Each cloud of rows lies close to a flat space through zero, with a little noise off it, and is much wider in some directions of that space than in others. After each cloud: how many dimensions does that space have?

.35 -.22 .05 .15 .28 -.26 .11 .13 .15 .13 .02 .38 -.06 -.09 -.15 .00 .06
 -.01 -.32 .07

-.26 .42 -.06 -.14 -.15 -.09 .04 .03 -.11 -.19 .44 -.08 .15 .21 -.07
 -.03 -.17 -.33 -.14 .04

-.27 .02 .09 .04 .13 .08 -.01 -.04 -.14 .02 .07 .04 .08 -.06 .04 -.06
 .31 -.29 .13 -.23

.20 -.28 .11 .07 .00 .00 .00 .06 .13 .10 -.29 .16 -.20 -.10 .03 .10 -.25
 .56 -.04 .20

.24 -.34 .01 .04 -.13 .14 -.07 -.19 .12 .12 -.42 -.05 -.21 -.14 .14 .04
 -.01 .41 .21 .09

-.28 .25 .01 .01 .02 .04 -.04 -.02 -.16 -.04 .20 -.03 .08 .11 .03 -.05
 .19 -.29 .14 -.13

.04 -.16 .18 .11 .22 -.10 .02 .30 .04 .09 -.20 .22 -.07 -.08 -.09 .12
 -.22 .45 -.18 .10

.08 .59 -.38 -.07 -.18 -.16 -.05 -.06 -.06 -.13 .38 -.31 .17 .37 -.05
 -.08 .06 -.51 .02 .02

-.13 -.27 .18 -.04 .09 .11 .08 .11 .04 .00 -.13 .09 .01 -.21 -.02 .05
 -.16 .23 -.12 -.03

-.28 .15 -.03 .00 .07 .14 -.03 -.06 -.14 -.04 .16 -.08 .12 .02 .06 -.09
 .33 -.37 .20 -.24

-.08 .06 .00 -.01 -.05 .10 -.06 .12 -.03 -.01 -.14 -.12 -.03 .05 .05 .06
 -.19 .33 .10 .07

.18 -.02 -.08 -.04 -.27 .03 -.09 -.15 .06 .00 -.24 -.22 -.12 .05 .07 .06
 -.20 .29 .14 .15

-.08 -.02 .19 .04 .21 -.20 .08 .16 -.05 .01 .09 .21 .10 -.06 -.17 .03
 .03 -.18 -.27 -.09

-.16 .22 -.12 -.09 -.12 .10 -.03 -.05 -.07 -.10 .16 -.18 .08 .10 .06
 -.05 .01 -.18 .12 -.04

.05 -.04 -.01 -.04 -.15 .04 -.04 -.07 .02 -.01 -.19 -.17 -.04 -.02 .04
 .04 -.10 .16 .09 .04

-.12 .11 .02 .03 .16 -.05 .00 .14 -.09 .00 .04 -.04 .13 .02 -.08 .00 .12
 -.16 -.03 -.14

.02 .17 -.28 -.05 -.27 .24 -.08 -.25 .04 -.04 .21 -.07 -.14 .18 .26 -.09
 -.01 .04 .31 .19

-.07 .19 -.06 -.08 -.07 -.07 .02 .06 -.02 -.09 .17 -.09 .10 .10 -.07 .00
 -.13 -.12 -.12 .03

-.15 -.37 .26 .03 .22 .12 .07 .11 .02 .06 -.17 .23 -.04 -.28 .01 .03 .00
 .23 -.06 -.09

.11 .41 -.26 -.07 -.29 -.12 -.10 -.19 -.05 -.09 .13 -.34 .07 .28 .01
 -.04 .05 -.32 .12 .03

-.07 -.03 .05 .02 -.05 .05 -.01 -.19 -.04 .01 .07 .10 -.07 -.01 .09 -.05
 .19 -.14 .12 -.04

.02 -.29 .07 -.03 -.30 .29 -.09 -.40 .04 .05 -.30 -.04 -.27 -.14 .28 .01
 .02 .33 .37 .08

.00 -.16 .15 .03 .02 -.01 -.03 .01 -.02 .05 -.28 -.03 -.03 -.12 -.03 .06
 .01 .16 .03 -.07

-.16 .10 -.03 -.05 -.15 .16 -.04 -.03 -.04 -.05 .04 -.07 -.06 .07 .12
 .01 -.12 .16 .17 .09
 -> 7

.04 .02 -.05 .14 -.16 -.07 .17 -.30 -.19 -.28 .02 .11 .35 -.28 -.19 .04
 .09 .45 .31 .06

-.29 .02 .02 .20 -.13 -.24 .19 -.30 -.14 -.12 -.26 .15 .16 -.09 -.06
 -.12 .20 .09 .31 .11

-.33 -.19 .17 .16 -.04 -.24 .29 .01 .03 .51 -.36 -.10 .08 .34 -.06 -.42
 -.08 -.08 .22 -.31

-.43 -.04 -.11 -.04 .05 -.17 .39 .06 .25 .51 -.43 .02 -.25 .14 .18 -.33
 .29 -.21 .15 -.09

.08 -.21 -.30 -.47 .29 .23 -.20 .21 .51 .12 .05 .09 -.56 -.12 .10 -.02
 .46 -.30 -.44 .25

.22 -.24 -.14 -.06 .07 .05 -.06 -.14 .00 -.28 .25 .05 .15 -.20 -.23 .02
 .12 .47 .12 .05

-.05 -.07 -.40 -.13 .18 .21 .09 .18 .24 -.08 .18 -.19 -.36 .12 .16 -.02
 .13 .12 -.02 .11

.16 -.18 .23 .03 .04 .04 -.21 .10 -.03 .25 .10 -.17 .22 .35 -.22 -.12
 -.43 -.15 -.26 -.16

.33 -.37 -.03 -.12 .17 .18 -.16 .19 .11 .00 .29 -.12 -.01 .09 -.18 -.06
 -.13 .26 -.14 -.16

.24 -.05 .12 -.16 .04 .16 -.37 .10 .08 -.02 .08 .16 -.13 -.16 .03 .18
 .04 -.31 -.36 .08

-.06 .28 .23 .17 -.13 -.17 .20 -.16 -.18 .15 .05 -.08 .36 .12 -.12 -.03
 -.28 .19 .13 -.17

.21 -.26 -.11 .11 -.11 .02 .17 -.36 -.14 -.24 .07 .09 .54 -.31 -.40 -.04
 .04 .67 .26 .01

-.23 .17 .02 .04 -.15 -.10 .44 -.32 .04 .36 -.31 .10 .35 -.18 -.16 -.17
 .09 .12 .09 .00

.01 .19 .17 .08 -.11 -.16 .07 -.28 -.19 -.07 .08 .06 .40 -.07 -.25 .04
 -.10 .24 .09 .04

.08 .02 -.18 .00 -.01 .05 .03 -.09 -.04 -.27 .04 .07 -.03 -.23 .04 .10
 .17 .16 .07 .16

.21 -.28 -.18 -.25 .17 .10 -.19 -.02 .18 -.26 .17 .24 -.18 -.27 -.13 .03
 .44 .18 -.07 .18

.18 -.08 -.08 -.19 .15 .11 -.18 .24 .15 -.14 .18 .07 -.35 -.05 .11 .08
 .20 .02 -.06 -.02

-.15 .31 -.10 -.08 -.04 -.06 .18 -.24 -.03 -.13 .03 .09 .06 -.22 .01 .08
 .20 .12 .06 .20

-.06 .19 .29 .03 -.10 -.06 -.04 .14 .00 .43 -.30 .07 -.05 .06 .18 .02
 -.15 -.47 -.17 -.15

-.38 .20 .19 .09 -.06 -.54 .63 -.54 -.19 .06 .07 .04 .60 .13 -.52 -.40
 .14 .79 .60 -.16

-.16 -.08 .05 .15 .07 -.14 .11 .23 -.03 .09 .12 -.31 -.11 .58 .07 -.21
 -.28 .11 .20 -.27

-.03 .10 .03 -.10 .08 .12 -.06 .12 .15 .31 .13 -.24 -.04 .34 -.02 -.05
 -.33 -.30 -.40 .02

-.30 -.02 -.49 -.11 .04 .01 .30 -.37 .17 -.25 -.07 .07 -.02 -.27 -.12
 -.13 .50 .24 .08 .44

-.08 -.08 .19 -.02 -.03 -.28 .37 -.29 .01 .31 -.06 .07 .45 .02 -.41 -.33
 .07 .46 .25 -.21
 -> 8

-.02 -.06 .29 .16 -.43 .38 -.16 -.21 .53 .28 -.07 .61 -.29 -.45 .52 -.19
 .11 .51 -.08 .46

.05 -.02 -.20 -.11 .36 -.28 -.02 .06 -.26 -.05 .14 -.23 .16 .25 -.26
 -.12 -.12 -.37 .13 -.24

-.01 .03 .08 .03 -.05 .03 -.02 .01 .04 .00 -.02 .05 -.03 -.06 .06 .01
 .02 .08 -.02 .02

.00 .01 .11 .08 -.34 .33 .15 -.06 .19 .20 -.30 .10 -.21 -.25 .19 .25 .10
 .45 -.26 .28

-.05 .02 .11 .07 -.20 .10 .06 .00 .08 -.08 -.10 .03 -.03 -.07 .07 .16
 .07 .18 -.05 .03

-.10 .09 .10 .03 .09 -.25 -.10 .08 -.10 -.38 .24 -.02 .24 .27 -.03 -.17
 .05 -.26 .27 -.30

.04 -.09 -.01 -.04 -.03 .10 -.09 -.08 .16 .27 .02 .23 -.17 -.15 .12 -.20
 -.05 .08 -.03 .20

-.09 .08 -.01 .00 .16 -.25 -.02 .09 -.21 -.40 .22 -.17 .28 .32 -.15 -.09
 -.01 -.30 .22 -.33

.05 -.05 .05 .00 -.10 .14 -.04 -.10 .21 .28 -.06 .21 -.18 -.23 .14 -.06
 -.01 .21 -.09 .25

-.07 .08 .12 .08 -.09 -.01 .02 .04 .02 -.26 .05 .04 .10 .07 .07 .01 .06
 .03 .08 -.10

.11 -.11 -.11 -.06 -.04 .19 .05 -.10 .10 .41 -.21 -.01 -.24 -.23 .01 .07
 -.05 .20 -.24 .30

.12 -.02 -.36 -.19 .42 -.24 .08 .05 -.36 .10 .03 -.41 .08 .23 -.40 .07
 -.13 -.40 -.03 -.18

.03 .04 -.12 -.05 .10 .01 .20 .05 -.20 -.02 -.12 -.32 .04 .09 -.18 .24
 .00 -.07 -.12 -.09

-.11 .05 .22 .08 .03 -.20 -.31 .01 .18 -.27 .37 .34 .13 .13 .25 -.44 .05
 -.20 .37 -.15

-.08 .02 .13 .08 -.05 -.04 -.05 .01 .08 -.13 .13 .11 .05 .03 .09 -.11
 .04 .00 .12 -.04

.00 .06 -.17 -.06 .21 -.18 .14 .14 -.34 -.20 .00 -.36 .19 .26 -.29 .20
 -.05 -.20 .02 -.27

.00 -.07 .11 .03 -.12 .13 -.06 -.10 .23 .20 .01 .28 -.13 -.20 .22 -.14
 .03 .16 -.02 .22

-.10 .11 .03 .03 .06 -.15 .04 .11 -.19 -.41 .11 -.20 .24 .28 -.12 .07
 .07 -.19 .12 -.28

-.08 .04 .12 .07 -.12 -.02 -.02 .06 .06 -.17 .04 .05 .05 .02 .11 -.02
 .10 .04 .07 -.04

.03 .00 -.19 -.07 .29 -.23 .01 .08 -.26 -.08 .11 -.24 .16 .23 -.26 -.05
 -.09 -.32 .12 -.18

-.08 .01 .09 .08 -.11 -.01 -.10 .01 .08 -.09 .08 .13 .03 .02 .10 -.10
 .04 .02 .10 .00

.08 -.02 -.06 -.06 .10 -.02 .02 .00 -.06 .14 -.02 -.09 -.06 -.01 -.10
 .00 -.06 -.05 -.05 .03

.08 -.01 -.31 -.17 .41 -.24 .07 .07 -.36 .05 .02 -.40 .12 .24 -.34 .00
 -.13 -.35 .01 -.19

.15 -.10 -.25 -.12 .12 .08 .05 -.08 -.07 .43 -.16 -.12 -.16 -.13 -.14
 .03 -.14 .02 -.18 .20
 -> 3

-.04 -.23 -.21 .03 .39 .14 .15 -.13 -.17 .05 .03 .13 .00 -.11 .14 -.18
 .22 .34 -.09 .17

-.17 .10 .23 -.13 -.76 -.22 -.22 -.16 .34 .02 .33 -.75 -.14 .23 -.45
 -.10 -.07 -.51 -.22 -.35

.20 .01 .11 -.32 -.13 .05 .02 .10 .23 .02 .09 .61 .03 -.09 -.29 .26 .11
 .07 .26 -.07

.09 .03 .05 -.19 -.03 .05 .22 -.03 .07 .04 .00 .39 -.07 -.32 -.12 .25
 .09 .19 -.07 .23

-.03 -.05 -.09 .20 .38 .02 .07 .00 -.25 .06 -.07 -.08 .02 -.07 .39 -.17
 -.07 .05 -.03 .10

.06 .12 .21 -.08 .23 .05 .10 -.13 -.60 .36 -.08 -.29 -.19 -.04 .37 -.05
 -.27 .14 -.19 .14

.01 .18 .19 -.14 -.60 .02 -.17 -.06 .57 -.32 .31 .38 .21 .15 -.76 .49
 -.06 -.02 .20 .01

.11 -.14 -.11 .06 .38 .02 -.01 .20 .19 -.10 .07 .62 .22 -.07 .18 -.07
 .17 -.02 .39 -.08

.04 -.01 -.03 .50 .38 .10 -.08 .14 -.11 -.05 -.08 .27 .26 -.01 .26 .08
 -.50 .00 .28 .19

-.08 .08 .28 -.11 -.33 -.13 -.06 -.20 .06 .24 .41 -.50 -.16 -.01 -.12
 -.14 -.22 -.36 -.20 -.14

-.13 -.28 -.27 -.21 -.41 -.11 -.08 .00 .34 -.07 -.05 -.48 -.23 .16 -.35
 -.37 .56 -.18 -.23 -.40

-.02 .04 -.28 .37 .09 .00 .09 .26 .17 -.31 -.42 .27 .11 -.23 .14 .22
 -.05 .02 .00 .27

-.20 -.27 .06 .42 .19 .06 -.17 -.27 -.08 .23 .52 -.48 .12 .15 .04 -.42
 -.49 -.18 -.03 -.02

.08 .33 .15 -.32 -.17 -.04 .23 .00 -.39 .12 -.45 -.20 -.33 -.17 .15 .31
 .04 .17 -.35 .20

-.08 .18 .02 -.19 -.08 -.22 -.09 .01 .19 -.22 .22 -.12 .07 .21 .08 -.15
 .42 -.22 .07 -.30

-.08 -.17 -.15 .11 .22 -.03 -.08 .00 .02 -.05 .14 -.09 .11 .16 .13 -.32
 .19 -.05 .09 -.18

-.14 -.21 -.52 .48 .22 .04 -.20 .26 .50 -.63 -.12 .44 .48 .23 -.07 -.09
 .32 .04 .39 -.08

.03 .01 .21 -.59 -.82 -.11 -.15 -.10 .57 -.03 .37 -.04 -.14 .17 -.83 .12
 .35 -.23 .02 -.43

.09 .03 -.10 .11 .33 .08 .04 .16 -.19 -.08 -.28 .37 .12 .00 .24 .12 -.01
 .23 .18 .12

-.04 .15 .08 -.10 -.16 .00 .00 -.12 .18 -.19 .22 .18 .12 .04 -.25 .23
 .08 .09 .03 .09

-.17 -.10 -.31 .43 .44 .14 .10 -.11 -.42 -.07 -.31 -.30 .05 .01 .37 -.13
 -.06 .38 -.27 .37

.04 -.09 -.16 .22 .24 .07 .03 .13 -.08 -.05 -.25 .15 .06 -.05 .19 -.02
 -.07 .08 .07 .09

.04 .02 .05 -.13 .01 .01 -.04 -.01 -.07 .03 .03 .06 .00 .14 -.02 .00 .06
 .05 .10 -.09

-.01 .07 .03 -.15 .11 .00 .10 -.11 -.25 .08 -.03 -.12 -.10 -.03 .15 -.01
 .11 .18 -.16 .10
 -> 8

.00 -.01 .10 -.30 .17 .00 .07 -.14 -.13 .04 .03 .24 .26 -.11 -.01 .05
 -.03 .17 -.17 .06

-.08 .24 -.02 .20 .03 .03 .21 -.17 -.09 .05 .08 .20 -.10 -.08 .11 .02
 .20 -.12 -.01 .04

.32 -.21 -.22 -.09 -.30 -.14 -.24 .35 .00 -.21 -.19 -.08 .07 .40 .15 .04
 -.05 -.23 .09 -.27

.44 -.40 -.16 -.06 -.33 -.07 -.21 .44 .19 -.25 -.23 -.34 .03 .54 .12 .06
 -.21 -.20 .18 -.28

-.03 -.12 .12 .10 .03 .10 .22 .01 .24 .05 .09 -.26 -.03 -.03 -.07 .04
 -.11 .05 .05 .11

-.15 .12 -.01 -.19 .05 .04 .13 -.10 -.14 .10 .00 .15 .01 -.20 .09 .05
 .13 .05 -.01 .02

-.29 .27 -.28 .16 -.30 -.11 -.37 .17 -.12 .12 -.14 .12 -.38 -.13 .13
 -.26 .30 -.39 .17 -.20

.09 .11 -.14 .22 -.07 -.03 -.62 .09 -.15 -.09 -.23 .02 -.32 .24 -.01
 -.22 -.08 -.12 .24 -.19

-.11 -.15 .15 -.40 .16 .01 .26 -.07 .05 .10 .09 -.01 .32 -.25 -.10 .09
 -.05 .26 -.22 .15

-.57 .18 .13 -.41 .18 .00 .36 -.22 -.05 .36 .19 .28 .20 -.71 -.06 -.06
 .25 .14 -.29 .24

.33 -.13 -.01 .24 -.05 -.02 -.25 .10 .07 -.17 -.08 -.10 -.02 .41 -.04
 -.02 -.21 -.07 .10 -.10

-.41 .28 -.01 -.26 .16 -.23 -.34 -.12 -.28 .16 .10 .29 .15 -.47 -.27
 -.20 .13 .18 -.33 .07

.23 -.34 .20 -.14 .06 .12 .00 .03 .17 .03 -.10 .16 .29 .29 .05 -.08 -.26
 -.06 -.03 -.01

-.13 .14 -.02 -.26 .12 -.02 -.48 -.09 -.31 .07 -.18 .32 -.02 -.10 -.04
 -.20 -.03 .12 .01 -.07

.17 -.10 -.14 .12 -.20 -.09 -.21 .24 .05 -.16 -.09 -.27 -.11 .24 -.01
 .02 -.06 -.09 .13 -.14

.14 .07 .11 .12 .19 .19 .21 -.25 -.10 -.01 .02 .18 -.05 .10 .12 .11 -.02
 .07 .08 .07

-.21 .26 -.07 .61 -.01 .22 -.12 -.04 .09 .03 -.05 -.53 -.83 -.11 -.05
 -.08 -.01 .06 .53 .06

-.16 .27 -.12 .02 .02 -.10 -.46 -.06 -.29 .03 -.09 .23 -.16 -.11 -.04
 -.18 .10 -.02 .02 -.08

.23 -.22 .13 -.03 .06 .03 .13 .01 .12 -.08 .04 -.04 .23 .19 -.02 .09
 -.17 .06 -.08 .04

-.25 .02 .03 -.17 .07 -.08 -.11 .01 .01 .11 .05 -.09 .06 -.29 -.22 -.09
 -.01 .16 -.13 .05

.33 -.49 .07 -.29 -.08 -.19 -.59 .36 .18 -.13 -.16 -.06 .49 .40 -.24
 -.21 -.45 -.01 -.22 -.14

-.57 .57 .03 .10 .27 .16 .09 -.45 -.33 .27 .10 .23 -.44 -.62 -.01 -.08
 .30 .23 .11 .20

-.14 .41 .04 .51 .05 .02 .51 -.33 -.07 .14 .31 .54 -.03 -.12 .22 .03 .41
 -.40 -.17 .13

.48 -.67 .17 -.43 -.07 -.16 .01 .34 .32 -.18 -.01 -.07 .76 .44 -.12 .06
 -.40 .00 -.35 -.07
 -> 7

.03 -.02 -.28 .02 -.19 -.14 -.11 .09 -.25 .16 -.06 .00 .17 .21 .26 .13
 -.12 -.25 .04 -.07

-.06 -.16 .01 -.04 -.02 .06 .07 -.01 .09 -.11 -.12 -.13 -.29 -.10 -.02
 .11 .18 .01 -.24 -.04

-.02 .07 -.27 -.07 .08 .04 .09 .37 .21 -.38 .06 -.10 -.05 .17 -.02 .11
 -.11 .05 -.23 -.08

-.02 .51 .15 .50 .25 .10 -.11 -.36 .28 -.01 .34 .16 .12 .09 .14 -.15 .01
 -.14 -.04 .38

-.08 -.23 -.07 -.15 -.06 -.27 -.27 -.11 .01 .02 -.17 .07 -.04 -.04 -.08
 .00 .07 .21 -.13 .05

-.04 .09 .13 .06 -.11 .06 .13 -.17 -.13 .47 .13 .35 .10 -.03 .05 .20
 -.03 .09 .17 -.28

.09 .19 .17 .00 .01 -.04 .04 -.01 -.20 .17 .16 -.15 -.17 .28 -.31 .04
 -.06 -.14 -.11 -.09

-.34 .35 .31 .02 .22 .14 .14 -.50 -.21 .01 .28 .11 .20 .25 -.09 -.03 .04
 .32 .19 .03

.15 .30 -.25 .46 .02 .22 .22 .08 .29 -.18 -.05 -.09 -.27 -.21 -.01 -.14
 .07 -.60 -.10 .21

.23 .20 -.08 .25 -.08 -.21 .00 .32 .08 .29 .27 -.01 -.09 .10 .21 -.08
 .40 .10 .36 -.28

.11 .37 -.05 -.02 -.04 .15 .26 .05 .29 -.03 -.02 .02 .20 -.18 .12 -.20
 .20 .08 .34 .02

.05 .03 -.03 .20 .29 .39 .20 .17 .29 .00 -.04 .23 .22 .24 .09 .34 .03
 .13 .00 -.17

-.05 -.31 -.02 -.23 -.22 -.12 .03 .02 .17 -.07 .08 -.19 -.16 .04 -.08
 -.04 .07 .21 -.16 .23

-.17 .22 -.10 .06 -.39 .05 .05 .06 .01 -.38 -.24 .05 -.09 .08 -.23 .12
 -.12 -.21 -.14 .09

.02 -.10 -.12 .15 -.39 .33 -.17 .30 .41 -.06 -.27 .05 -.11 -.27 -.06
 -.24 .05 -.20 .15 -.07

.00 -.28 -.12 .04 .09 .00 .06 -.05 -.32 .25 -.02 -.09 .13 .05 -.07 .05
 -.03 -.10 .11 -.04

.10 .21 -.29 -.01 -.02 .08 .14 .15 .12 -.02 .06 -.03 -.44 -.15 .27 -.06
 -.01 -.24 -.22 -.09

.14 .28 -.16 .08 -.16 -.29 .11 .19 .02 .02 -.01 .02 -.14 -.31 .15 -.05
 .31 .11 .14 -.12

-.04 -.18 .16 -.23 -.09 .08 .18 .07 .14 -.07 -.17 -.13 -.12 .06 .07 .06
 .43 -.09 .17 -.48

-.09 .44 .14 .08 .03 -.11 .18 -.09 .06 -.48 .29 -.14 .02 .27 -.17 -.08
 -.07 -.22 -.04 .18

.21 -.10 -.31 -.14 -.04 -.48 -.20 .18 -.17 .23 .17 -.08 .11 .12 -.24
 -.24 -.25 -.21 .03 -.03

.08 -.40 -.42 .22 -.16 -.20 -.14 .22 .17 -.25 -.14 .03 -.10 -.12 .01
 -.08 -.30 -.42 -.10 .38

-.08 -.09 -.12 .00 -.26 .08 -.22 .19 .09 .00 -.03 -.08 .14 -.07 .02 .05
 -.08 -.02 -.20 -.08

.27 -.08 .28 .03 .29 -.41 -.10 .12 .08 .10 .34 -.22 .16 -.05 -.09 -.12
 .32 .35 .12 .04
 -> 17

-.22 .02 .25 -.04 .01 -.08 -.35 .14 .14 .35 .00 -.07 -.18 -.30 -.05 .37
 .25 -.26 .07 -.02

.04 -.02 .21 .19 .10 -.22 -.09 -.01 .13 .07 -.04 .06 -.01 -.03 -.02 -.12
 .05 -.08 .01 .05

-.26 -.14 .28 -.22 -.13 .02 -.40 .07 .11 .34 .06 -.13 .05 -.45 .01 .57
 .49 -.19 -.11 -.02

-.03 .10 .13 -.01 .06 -.01 -.11 .06 .11 .04 .08 -.06 -.03 -.11 -.15 .17
 .10 -.20 .09 -.02

.06 -.24 .06 .10 -.15 .13 -.01 .04 .16 .23 .05 .27 .14 .01 -.25 .14 .14
 .04 -.18 -.11

.05 .32 -.28 -.25 .12 .09 .34 -.19 -.33 -.56 .13 -.29 .11 .08 .07 -.22
 -.19 .04 .17 .12

-.07 -.01 .02 .00 -.01 .03 -.06 .01 .02 .14 .03 .04 -.03 -.08 -.10 .07
 .08 -.05 .01 -.02

.12 -.25 -.07 .06 -.10 .16 .11 .06 -.03 .13 -.04 .19 .06 .11 -.06 -.07
 -.03 .21 -.15 -.07

.21 .08 -.04 .22 .05 -.03 .18 -.04 .15 -.18 .06 .18 .10 .24 -.17 -.19
 -.17 -.01 .00 -.04

-.08 .11 .07 .04 .07 -.18 -.11 -.01 .02 .00 -.07 -.07 -.11 -.06 .15 -.05
 -.04 -.06 .08 .05

.08 -.34 -.05 -.08 -.20 .27 .02 .12 -.01 .18 -.03 .12 .13 .01 -.05 .16
 .11 .20 -.22 -.10

.01 -.05 -.13 .00 -.05 .05 .08 -.03 -.08 -.03 -.06 .05 -.02 .10 .07 -.11
 -.10 .14 -.03 -.01

-.21 .27 -.20 -.21 -.09 .01 -.10 .05 -.03 -.13 -.10 -.22 -.25 .02 .36
 .20 -.22 -.04 .17 -.04

-.18 -.18 .05 .02 -.16 .13 -.18 .07 .13 .44 .00 .20 -.07 -.15 -.19 .28
 .20 -.02 -.11 -.10

-.12 .01 .09 .00 .03 -.07 -.14 .03 .00 .18 -.03 -.02 -.12 -.12 .02 .06
 .08 -.07 .04 .02

-.35 .31 -.18 -.45 -.16 .11 -.20 .06 -.08 -.08 -.02 -.37 -.22 -.19 .35
 .51 -.03 -.12 .16 -.03

-.03 -.35 .17 -.01 -.13 .19 -.18 .19 .09 .48 .01 .15 .04 -.18 -.23 .33
 .32 .00 -.18 -.11

.13 -.29 -.02 .20 -.05 -.07 .08 -.04 -.02 .10 -.16 .23 .06 .16 .11 -.32
 -.08 .28 -.17 .02

-.44 .11 .11 -.25 -.13 .07 -.49 .24 .09 .49 -.05 -.19 -.39 -.39 .11 .68
 .21 -.26 .14 -.10

.10 .26 .02 .34 .28 -.56 .14 -.30 -.05 -.43 -.16 .00 -.06 .24 .34 -.75
 -.36 .05 .14 .23

.22 -.06 -.05 .19 .02 -.12 .15 -.04 .02 -.24 -.13 .09 .06 .29 .21 -.33
 -.25 .20 -.06 .02

.05 -.05 -.07 -.03 .02 .04 .14 -.12 -.15 -.08 .02 .00 .11 .02 -.04 -.17
 .01 .10 -.04 .06

-.27 .24 -.13 -.19 -.03 -.03 -.11 -.02 -.09 -.04 -.07 -.19 -.23 -.10 .24
 .14 -.10 -.05 .16 .03

.26 -.04 -.32 -.05 -.07 .21 .34 .03 -.15 -.35 -.05 .02 .10 .36 .14 -.24
 -.35 .29 -.03 -.05
 -> 7
